The rows of a group lie close to one hidden flat surface of 11 dimensions, which may be shifted away from zero. Surfaces can cross.
Some rows, each with its group after it:
[ 17  -8 -36  23 -32 -17  11   7 -28  23   6  -5 -10   1  23   7   0   0
 -20]
R
[-12  18 -11 -42 -42   3  24 -28  -3  39  40  23  41  43   1 -23  12  -1
  -4]
R
[-22 -10  14   5  17  -2 -39  39 -18 -27  17 -11 -50  11 -60  23  14 -21
  14]
U
[  0 -25 -15  18  28 -10 -48  38 -74  -5   2 -11  21   2  -2  17  -4   3
  -2]
R
[-14  -7 -10   3  14   2 -42  16  -3 -47   3 -10  -7  -2 -10  16   4 -21
  -9]
Z
[-31  18   8   6  -9 -25 -49  11 -30 -24 -30   3 -41  11  -6   0  14  11
 -33]
Z
[-17  14  12  16  23  30  -6 -17  -9   5 -20  -4   4   2 -45  28 -14   6
  30]
U
[ 15 -23  -2 -10 -16 -16 -12 -29   2 -14   1 -37  -2 -40  -7   6  -7 -14
 -20]
M
[ 20  16  -2 -18  28 -16   8  46  -2  10   9  -3  -6   2   0 -18  43 -26
   2]
U
[ -3 -15 -14  11  -7   8  -9   8  -8 -12  12 -13 -18 -10 -27  23   0 -19
  -3]
Z
[-34 -27  -6 -46 -13  20 -39  18  16 -31  68  32  -7  30 -22 -17 -14 -20
   9]
M
[ 11   6  -6 -22  -9  -2 -19   8  23   9  28  11 -19  21  -3  -4  -1  39
   0]
Z
[-38  34 -14 -11 -32  42 -10   6  -4  15  -9  12   1 -18 -22   4   7 -26
 -20]
Z
[  2 -43   5 -33  -5 -16  25  28 -38  17 -23   6  20 -73  25 -72  -1 -51
 -33]
M
[  2   6  31  -9  30  -1   4  21 -21  30  29  10  11  33 -24  -2  11  11
  45]
R
[ 18 -13 -10  18   2   0  20  -1   4  13   8  -7 -10   5  -9  14  -7  15
  15]
R
[-11 -18 -16  -8 -18  21  17  -8  22   0  34  21   5  23  -8  -1 -15   0
  12]
M
[  5  16  -9 -13  13 -18 -25  24  11 -20  -2   1 -23  15  10 -11  20   5
 -15]
R
[ -1  -4  19   9  -3  -5   4 -23 -32  18 -14  -5  26 -15   6   0 -13   2
   6]
M
[  6   6  25 -27  29 -21 -25 -10  31 -41 -24   0   9 -21  40 -32  -3  -4
  -9]
Z
[-26  -3   0  27   7  43  19  14   5 -16  12   9   9   0 -22  29  -4 -44
  29]
U
[ -3  16   4 -28 -15   2 -26   1  11   0   7   4 -14 -24  16 -20  -7 -21
 -10]
Z
[-21 -72  33 -15 -39 -10 -40 -32 -61   5  27 -13  -2 -40 -39  -6 -52   5
  -5]
U
[ 24 -22  12 -16   9 -59 -11  33 -33  19  18 -18 -48  26 -31 -15  32  36
  -6]
U
[ 12 -26 -24 -24  10 -28  21  -4 -10  -2  -7   1  53  14  25 -33  15  19
 -29]
R
[ 18 -28 -34 -33   6  -4  -4  14  29 -25  25 -16  37   2  -3  -3  24  18
 -31]
M
[  9  17 -51 -10 -13  26  49   0  13  42  20   6  51  37 -19  11  28  26
  -6]
R
[  3 -47   6  28 -20   5  29 -15   0   3  20  -9 -43 -23 -22  12 -38 -33
  26]
R
[-19 -11  -4   9  42  10  -1  47 -19 -17 -16  12  26  29 -24   6  28  24
  -4]
Z
[-10 -12  18  -7  12  -1  23  31  -9  -2 -17  10  -1 -39  11 -37  13 -50
  -2]
M
[-15  16  26  -8 -27 -17 -12 -51 -40  23  -2  22  64  24  55 -23 -21  23
  -2]
M
[ 16  20 -17 -24 -39 -15  -6  -7  -9  19  -5 -23  17 -38  21 -12  29 -11
 -53]
M
[ -4 -25  39 -37  28 -39 -17  20  -9 -24   3   7   8   4   7 -44  19   7
  -8]
Z
[  1  -5  -5 -15  16  -4  17  13   6   3 -22  13   8  -5  11 -34   5   6
 -12]
R
[-12  33 -12   9  -7  13 -28  -9 -19  19 -16  18   0  26   8  11 -17  43
  -2]
M
[-33  35   9 -11  15  -9  10  37  24 -31   7  46  -8  63  25 -31  43 -34
   5]
R
[  4  27  12  -6  43   7 -17  -4  56 -33 -29   0 -16  13  -6   6   8  41
   5]
U
[  6   6  -1   2  21  -3 -18 -12  22 -35 -14   3  18  -5  48  -6 -19  -8
   1]
Z
[  4   3 -22   1 -21   9  13  14  -1  22   2   3  -3  -1  -8   5  12  16
 -19]
U
[ 10  13  10  34  21 -35  17 -23 -22  -6 -21 -15  -3  26  15  11   7 -19
  21]
U
[-23  31   1 -17  26  26 -22  54  17 -19  -1  23   1  15  -7  -7  32  -7
  -3]
M
[ -7  14  20   4  18  23  15 -13  24  -8 -27  16  27 -13  21  -9 -13  -1
  14]
U
[ 17 -29   5  -6 -29 -41 -12 -34 -12   1  -2 -31 -32 -16 -13  -1 -10  27
 -26]
Z
[ 27 -39  16  11   9 -51 -21  -3 -47  -4 -21 -28 -22 -46  25 -19 -22 -13
  -9]
Z
[  5   5  18 -41 -14 -34 -27  43 -37  33  22  17 -18   2  18 -49  21  14
 -18]
M
[ 48 -14   6  -9  21  -2  48  -3 -21  75  -8 -17  34 -21 -21 -12   1  50
  18]
R
[ 21  19 -23  17   4  18  41 -22  26   8 -38 -21  24 -41  20  10   3 -27
 -10]
U
[ 23   2  12 -10  30   6  30 -20  10  25   2 -15  22  -3 -25   1   1   6
  34]
U
[-32  -7  17  -9 -10  24 -10  22 -37  24  12  33  23   7  -8 -16 -12   8
  10]
U
[-11  -2  -6  15   2 -12 -34  -2 -19 -22 -12  -6 -14  10  -5  15  -8  16
 -14]
Z
[-14  27  22 -12 -14  14 -23   6   7  28   2  22 -71  -3 -25 -10 -21   8
  19]
M
[ -2 -20 -16  -7  11  11 -25  25 -10 -13  16 -16  -7 -11 -37  15   5  -7
  -4]
M
[ 19  28 -22 -25   6 -21  -5  32  17   9  16   7  -5  35  17 -13  41  20
 -17]
U
[  8  -1  18  -7   8 -19  14 -10  14   2  28   8  -1  44   1  -3   6   9
  26]
R
[-18  -7 -31   5 -17  50  45   9 -11  35 -27 -18  22 -36 -80  23  28   5
 -25]
Z
[ -3  23   6 -46  -5  12  -8 -18  12  34  -4  12   7  -5 -11 -29  -7  28
  -2]
R

New rows. What belongs after each?
[ -9  19  15  11  15  -9 -10 -12  25 -38 -34   3 -17   4  18   0  -1   4
  -8]
Z
[-29  24   4   8  20  33 -26  11  21 -26 -46  16 -54 -26 -13  -4 -24 -22
   6]
M
[-18  22  16   3  20  11  -8  12  -6   0  25   9 -14  44 -34  17  11 -18
  43]
U
[ -8  10  -7 -47 -39  -8 -17  14 -18  22   2   2   3 -31   4 -39  24 -14
 -49]
Z
[  7  37   1   5   1 -38   0  16  14 -21 -14  15 -12  21  72 -23  28 -24
 -18]
U
[-11 -30  -2   3 -13  -2  -3  24  -4   2  10  24   0  24   0  -7   1  57
 -19]
U
[ 25  -4  -6 -14  11 -24  -1   8 -16  13   8 -27  -6  -4 -19  -2  21  -2
  -4]
U
[  9  -6  14   4  32 -25  12  26  -2 -15 -13   9  15  11  35 -21  18  -2
  -1]
U
[ 38   1 -41 -17  40 -19  10  44  29 -20  42 -19  20  46  -6  14  59  -2
  -2]
U
[ -4 -19  20 -23  -3  16  -1  13  20  17  29  12 -64 -13 -50 -15 -24  -5
  32]
M
[-29  37  -5  17 -37  14   4 -38  21 -10 -44  -7 -34 -11 -19  20   6   4
 -32]
Z
[  2  37  -4  52  29  16   8  12 -35  19 -42  -5  10   3   6  35   2  -1
  18]
R
[ -8  -2 -39  -2 -23   9  13  24  -5  -2  33  21  43  29  32  -3  20 -17
 -21]
Z
[ 14   6 -27 -30 -13  -1   0  14  53 -18  25  -2  -4   3   8  -7  29   0
 -27]
Z
[ -2  -5 -19  18  -1  30  35   8  49   4   2  30 -58  18 -16   2 -27  13
  23]
M
[-41 -13  14  23 -10  45  -8   7 -33   5   3   0 -16 -20 -59  29 -21 -30
  24]
U
[-12 -16   8 -15 -12 -18  -3   5  11 -30  28   5   1  22   6  -9  18 -18
 -10]
Z
[ 20 -21  -6   6  25 -24   0   6  -8 -15   1 -30   1   0 -15  11  16  -1
  -1]
U
[-30   2  60 -27  14  32 -18 -18   3 -18  10 -11  17 -40 -43   1  -6 -52
  36]
M
[-1  3 -9  3  2  5 10 -3  9  2  4  5 -3 14 -4  3 -2  1  5]
R
[ -2  20  -3  13   3  -4  15  -2 -11   4 -11  10  22   8  33  -4   7 -21
   2]
U
[-13  69 -29 -13   7   9 -35  -8  -3   3  -3  17  33  55  23   9  17  17
  -7]
U
[ 21 -11 -25 -15  -7  -3 -10   9  27  -6  22 -14 -18   0 -13  10   9  25
 -18]
Z
[ 24 -63 -22 -17  36  -9  17  25  29 -27  24  -7  16  13 -16  -8   6  29
   1]
M
[-27  17  -6 -40  -9  43 -45 -17  18 -12  -3  -2   7 -37 -28  -4 -16 -12
 -15]
M
[-10   5  13  -7  10  11 -14   0  15 -18  -4   7   8  -6   9  -5  -6  -7
   5]
U
[  3  30  24   4  -3  -1  14 -22 -16  34 -28 -17 -30 -36 -17  -4  -3 -41
  19]
U
[ 15   4  32  -2 -11 -29  20 -35  -6  21   1 -16 -30 -13  -3  -8  -9 -23
  21]
U
[ 13  37  -5 -28   6  -3 -36 -27  19 -18   5 -36  -9 -29  -7  11   6 -54
  -1]
U
[ -6 -23  27 -40   5  15   2  -6  -3   5  43  -1  61  -3 -26  -7   8  -8
  17]
M
[ 25  45 -45  -8  10 -11 -11 -25   2   9  17 -35  16  40 -18  35  28  -5
   2]
U
[-25  -2  13 -27  26  14 -22  36 -46  14  -6  29  46   2   5 -35   1   6
   3]
M
[  4  13 -43   9  13   8  -7  47 -10 -26  -4 -25  14 -28   5  18  37 -74
 -24]
U
[-20  19  21 -11  14   6 -19 -16  22 -30  -6  12  24  14  17  -3   0  -1
   4]
M
[-12  12 -32  -2   1  36  -7  46  -7  17   5   2  -3  -3 -43  18  25   5
 -13]
U
[ 15 -21  -9 -12 -14 -20   1   1   7 -21   7 -25   2 -32   9  -8  16 -32
 -30]
M
[  1 -17 -15  22  18   6 -16  -1  -5 -19  18   4  15  31   4  27 -22  23
  18]
Z
[ 39 -27  15 -26  34 -34 -39  -5   1 -13   2 -12   7 -28  40 -30 -30  21
   2]
Z
[  6  -7 -15 -53  22  12 -65 -22  -6  -9  22 -35  34 -12 -56  15 -10  28
  -5]
U
[-22  -1  -1  14  -3  29  19  47  -5   3   0  31   5  -1   8  -5  12 -19
   0]
U
[ -2   9  15 -29  -7 -10 -31 -27  39 -34  17   5  -7   7  23 -13 -14  -1
  -1]
Z
[-11   7 -43  17 -29  20   1  15 -13  16  17  24   4  26  12  12  -8   5
 -11]
R
[  5  -9  31 -47  19  13  12 -13  49 -12   4  -9  23 -35 -22 -23   8  -7
   8]
M
[ -6 -26   2  -1  -2  -9 -10  13   5 -33  20  11  16   7  26  -6  -2  -4
  -8]
U
[ 28  24 -23   0  22  15  15  54  16  33 -20  11 -19 -27  21 -16  14   7
  -6]
Z
[ -8  -1 -29  -4 -16   8 -32 -11 -19  -7 -17 -24 -16 -44 -18  11 -12 -26
 -29]
R
[ -5  27 -13  26   1 -17   0  -3 -35  11 -19 -10 -14  23  -2  18  16 -10
   0]
U
[ 20  19  14 -11  17 -22  20   7 -10  34 -12  -5  -9  -1   2 -21  21  -2
  12]
U
[  1   0   6 -72   5  -4 -56  11 -24  13 -25 -11  14 -74  -7 -56  -1   6
 -45]
M
[ 11   8   9  54  33 -52  17 -15 -22 -24 -35 -17 -17  41  22  20  13  -6
  15]
U
[  0 -19   0 -34 -30   5 -22   6 -10  21  65  -8 -12   3 -44   7   2  -1
   8]
M
[ -8   4 -25   0 -19   3 -27 -12   4 -23  34  -4  10  29   1  26   1  -8
  -7]
U
[ 42   3  25 -34  21 -51  24  60   0  22  -8  -5 -33 -34  33 -61  48 -25
 -16]
U
[  3  13  25  12 -12  -4  20 -37  55 -24  -7   0 -40 -11  19   3 -16 -26
  16]
Z
[ 12   0   3  -2   9 -22 -28  14 -10  -7  22 -13   2  26  -7  15  19  29
  -3]
M
[ 17  -7 -10  -8 -29 -22  44   6  18  12   9 -16 -44 -23  -6 -20  25 -50
 -17]
R
[ -3 -13 -31   5   5  -3 -24  13 -40  -5 -10 -13  31   1  -5  10   9  15
 -27]
U
[  3  23   1 -43 -27  -1  -5  12  37   7   3   1 -29 -22  -4 -28  25  -2
 -31]
Z
